The groups are shells around one centre, one inside the other: the same stretched ball of 7 dimensions in 6 sizes.
In the rows, 128 means zero.
Known rows, each followed by its group:
[148  98 134 157 142 142 170 115 160 133 151  93  90 157 153  95 142 109
 122  98]
U
[126 169 161 134  73 161 163 158 151 157 157 118 154 172 137  63 172 146
  98  49]
M
[163 137 178 167 102 149 156  93 141 164 143 127 121 166 163 116 143 114
 138 115]
Q
[135 144 160 154  84 160 153  88 160 138 150 103 125 161 146  98 133 116
 116  79]
U
[164 116 136 164 126 136 176 101 168 135 158 125  93 160 141  96 133 112
 133  85]
Q
[148 142 186 181 107 164 135 100 145 178 146 126 118 149 173 130 145 119
 139 133]
U
[172 114 159 172 151 142 171 136 153 177 162 135  76 159 167 114 155 111
 136 117]
A
[129 156 150 139 120 149 155 112 161 138 183 119 119 166 140  89 153 135
 108  72]
A
[132 122 166 170 131 168 139 105 159 163 159  94  88 145 172 125 140 109
 120 121]
M
[137 142 184 149 123 161 141  82 142 160 169  98 103 168 174 127 144 108
 114 118]
P
[151 138 188 160 116 166 149  83 153 176 170 106  78 166 176 135 134  93
 117 112]
W
[144 159 170 163  98 162 151 103 167 164 172 133 105 158 150 110 140 120
 121  83]
P
[157 158 176 171 109 146 147 117 140 171 154 158 141 159 155 108 161 142
 145 116]
A
[127 144 181 152 131 164 136 131 135 175 164 104 119 160 177 114 169 129
 113 124]
Q
[121 141 164 147 128 157 142 157 133 163 153 106 143 158 165  91 182 147
 113 114]
U
[148 181 196 167  90 163 140 130 140 194 163 157 141 162 162 112 168 142
 130 106]
A
[153 171 213 171  67 178 142 108 143 205 151 133 121 165 175 128 148 111
 124 107]
M
[122 154 185 136 115 170 142 113 143 170 177  90 106 172 172 113 157 115
  94  97]
A
[157 160 170 160 103 147 158 107 153 163 167 148 122 167 148 103 150 129
 131  90]
U
[106 147 126 136 107 148 148 127 159 108 157 100 161 154 125  61 160 157
 107  66]
A
[106 170 168 145  75 171 133 136 144 151 147 105 172 156 147  80 168 153
 105  82]
U
[128 126 117 145 126 139 168 152 162 120 154 112 136 154 128  59 164 149
 115  68]
W
[173 111 152 172 140 140 172 101 163 156 161 128  73 159 158 116 134 101
 138 107]
W
[122 178 174 142  77 164 142 108 150 150 165 119 152 167 143  90 155 140
 108  72]
Q
[132 120 134 141 150 141 164 154 150 139 163 104 117 161 149  77 172 139
 111  91]
W
[169 126 192 185 107 162 148  66 150 179 146 119  84 158 180 148 122  87
 142 135]
P
[147 138 192 180 132 167 130  90 146 185 163 121  92 149 185 148 142 110
 136 147]
P
[130 174 181 135  97 163 149 114 148 165 181 117 124 176 155 100 158 128
 100  76]
P
[141 139 154 136 106 151 170 111 158 142 167 100 106 175 146  87 145 113
 102  65]
P
[111 171 204 154  93 184 117 120 134 186 160 101 141 156 179 121 165 133
 107 120]
M
[142 115 150 163 106 155 159 114 155 143 136  95 116 154 154  96 142 114
 123  97]
M
[152 159 183 151 112 154 154 102 147 171 176 132 108 173 161 114 152 119
 119  98]
U
[144 117 134 156 103 147 174 149 158 140 134 106 128 157 140  70 156 129
 120  75]
M
[150 109 139 158 130 149 170  96 172 134 162  96  76 158 150 103 127  99
 119  86]
U
[136 158 148 156 111 146 154 144 156 150 164 144 144 155 136  78 168 155
 125  81]
P
[123 161 167 154 123 154 131 113 143 151 168 127 144 154 154 104 164 149
 124 113]
Q
[106 152 141 137  92 163 149 132 164 127 160  93 145 156 133  68 156 143
  97  58]
M
[136 158 175 170  98 161 136 106 149 163 153 132 138 150 156 111 151 136
 132 110]
W
[169 135 174 170  88 154 166  81 159 162 148 125  98 166 156 117 125  97
 133  93]
W
[116 169 202 142  98 182 128 101 142 180 176  91 114 168 178 125 153 115
  95 104]
P
[122 134 155 153 138 151 136 126 138 144 154 104 139 152 161  98 167 144
 122 122]
Q
[111 173 175 132  99 161 134 125 133 151 165 108 164 169 154  88 174 151
 103  92]
W
[133 152 142 144 101 144 158 104 160 124 163 122 140 163 130  79 147 139
 118  68]
A
[136 141 153 148 146 144 154 153 143 159 170 127 123 161 156  90 178 146
 119 104]
Q
[138 159 175 148 107 162 156 162 146 184 166 127 123 167 160  91 176 136
 108  85]
U
[122 119 130 141 126 150 162 148 156 130 151  88 125 157 144  71 162 135
 106  79]
W
[162 158 199 184  98 163 140 106 143 196 151 151 118 155 173 133 150 121
 144 129]
P
[145 142 185 170 115 164 133  50 155 158 167 110  93 156 171 144 122 100
 130 126]
A
[132 147 161 137  94 163 166 141 156 159 163 100 115 172 150  82 158 121
  95  61]
M
[140 167 162 147  60 158 164 125 157 151 150 128 150 169 133  74 152 135
 112  52]
A
[ 89 149 149 131 118 170 132 129 156 132 171  73 135 153 151  84 162 142
  88  81]
M
[113 155 150 139 106 160 151 172 150 154 160 110 149 158 144  67 181 155
 100  72]
W
[117 134 135 127 134 147 161 154 150 132 168  93 129 166 144  67 173 143
  97  73]
Q
[115 148 152 148  94 171 148 129 167 146 161  95 123 153 145  85 150 130
 100  69]
P
[143 168 197 175  88 174 135 117 148 194 157 138 123 153 169 124 153 126
 128 113]
M
[102 174 191 148  93 178 115 121 132 168 157 101 163 155 169 107 171 148
 107 115]
U
[143 147 172 162  81 160 154 134 143 167 134 120 146 160 155  92 160 132
 124  94]
W
[138 131 150 138 128 149 169 149 151 154 166 104 107 170 153  83 166 125
 103  79]
Q
[130 124 138 133 130 145 171 174 144 146 154  98 129 168 148  64 180 140
 102  77]
A
[162 125 178 172 112 157 160 127 144 183 141 120 102 161 173 116 152 108
 131 118]
Q

New rows, each followed by its group:
[155 141 174 169 100 151 150  88 145 157 145 127 126 161 159 115 141 119
 138 114]
W
[122 167 167 144 108 155 135  88 148 139 173 117 141 163 148 103 151 139
 116  95]
A
[138 132 175 148 122 158 148  96 142 156 160  93 106 168 171 116 147 109
 113 112]
M
[133 124 133 139 120 144 173 178 147 143 145 105 138 164 142  58 179 144
 108  73]
M
[179 124 165 184 125 146 170 131 157 183 151 150  88 155 162 115 149 113
 146 113]
P
[137 111 127 152 122 145 169 134 163 128 146  97 115 154 141  76 150 126
 117  79]
W
[167 130 171 157 103 153 174 104 157 168 157 117  86 174 160 110 137  96
 120  86]
W
[155 148 147 140  83 143 187 159 155 153 150 132 135 178 132  59 166 134
 111  45]
A
[114 155 183 141  96 172 135 130 134 166 152  89 144 165 169  99 168 132
 101 103]
M
[141 144 170 167  92 159 143  86 151 150 145 115 131 154 155 111 137 121
 131 106]
Q
[179 115 150 164 134 136 185 121 162 161 162 134  75 168 153 103 143 103
 133  91]
U
[102 164 137 130 112 146 141 137 146 118 165 113 178 159 129  61 176 172
 107  74]
A
[190 135 182 176  98 144 176 109 146 185 144 152 101 172 163 117 143 104
 146 106]
U
[136 181 200 147  98 169 141 126 140 192 179 132 123 173 169 114 167 130
 108  97]
P
[136 114 149 166 112 162 156 121 162 149 142  92 103 148 157 100 141 112
 119  97]
A
[149 149 188 158  93 174 156 102 162 184 169 109  80 167 169 123 135  94
 108  87]
P
[125 145 160 139 108 159 148  90 155 136 169  92 116 167 152 100 141 118
 104  84]
Q
[153 148 154 160  92 142 168 167 141 163 134 148 161 162 141  69 177 152
 133  84]
M
[139 164 157 137  76 151 171 151 150 153 154 127 151 175 134  63 168 142
 107  50]
U
[133 106 138 149 154 144 157 133 148 137 154  90 108 156 159  92 160 126
 117 112]
P
[149 147 191 167  85 177 149  90 161 182 160 108  87 161 170 129 129  93
 115  96]
U
[134 158 195 158  94 180 136  73 159 175 175 100  89 163 173 136 129  97
 107 100]
M
[147 159 200 176  94 178 137 108 153 198 162 129 101 154 176 134 145 111
 125 115]
M
[157 181 195 158  61 164 159 129 147 192 156 151 137 174 153  99 159 128
 121  75]
A
[129 117 139 150 112 155 162 135 157 136 143  87 122 156 148  80 153 124
 110  83]
U
[135 137 134 159 121 140 154 124 157 128 154 129 142 150 134  80 156 149
 131  90]
M
[175 118 139 168 115 130 185 140 154 150 138 146 120 162 140  80 155 128
 143  87]
Q
[150 140 192 166 103 165 147 126 135 189 143 115 118 162 179 119 159 116
 125 123]
M
[ 99 149 155 143 125 166 126 103 156 133 175  86 127 150 154 101 152 137
 102  98]
Q
[141 163 164 135 110 145 162 132 144 155 173 131 134 177 146  84 168 139
 111  75]
P
[143 122 136 152 115 145 175 173 153 151 142 116 129 159 143  66 171 138
 117  76]
U
[129 156 179 139  87 160 148 125 130 159 146 103 155 174 160  90 167 133
 109  93]
A
[162 128 153 165  85 149 174 111 160 148 136 122 119 163 143  90 137 113
 130  77]
Q
[129 123 168 154 150 157 137 109 140 157 162  92 105 156 177 120 156 120
 118 134]
A
[113 169 197 137 106 174 127 127 127 178 167  98 142 169 176 110 175 136
  99 112]
A
[103 167 167 151  85 174 127 123 152 149 156 103 157 149 149  90 159 148
 106  87]
M
[193 123 182 191 101 152 174 110 156 194 140 149  80 161 169 128 134  93
 150 114]
A
[139 173 190 153  67 164 145 112 138 171 147 127 156 170 156 100 158 133
 119  90]
W
[ 93 167 174 137  99 174 121 134 136 153 159  89 165 156 160  90 175 153
  97  99]
Q
[120 154 165 131 103 161 151 118 149 147 170  94 126 172 152  90 157 127
  96  75]
W
[ 79 184 172 131  98 180 114 139 145 151 176  93 166 153 153  86 177 163
  87  85]
A
[145 166 189 155  94 167 153 144 146 194 165 133 119 168 165 104 167 127
 112  90]
Q
[185 122 173 181 103 147 173  92 156 173 143 137  87 164 162 123 129  94
 145 108]
W
[113 146 132 134 132 147 152 134 160 123 177 107 133 158 134  72 164 150
 104  72]
U
[153 157 197 168 103 164 146 137 136 200 154 138 122 163 175 118 167 126
 128 120]
Q
[122 162 202 161  95 188 124  88 154 184 172  96  98 156 180 139 138 105
 105 111]
P
[113 183 204 148  75 188 121  81 150 174 175  98 124 163 169 126 141 117
  98  94]
A
[121 139 180 154 121 171 130  86 148 158 167  85 104 156 175 127 142 111
 110 120]
W
[120 146 185 158 125 176 129 125 146 181 168  97 106 152 179 123 160 122
 108 121]
M
[138 125 152 160 101 154 152  82 158 130 144  96 120 155 149 103 130 113
 125  96]
A
[144 125 157 169 139 158 149  93 169 155 174 111  75 149 162 124 132 107
 125 109]
M
[152 139 149 156 120 145 165 107 166 145 171 129 100 162 143  98 142 121
 123  80]
Q
[160 123 148 169 148 138 163 127 155 157 163 139  98 154 155 105 155 127
 138 112]
U
[151 164 200 156  88 170 150  89 151 186 171 121  97 173 170 128 139 102
 113  94]
U
[154 127 161 173 105 159 162 127 162 168 146 121 102 152 157 104 144 114
 128  96]
W
[150 129 164 163 143 142 149 108 141 156 159 125 114 159 165 114 156 127
 136 129]
U
[134 154 168 142  77 158 158 132 140 154 142 108 153 171 149  79 163 134
 109  76]
Q
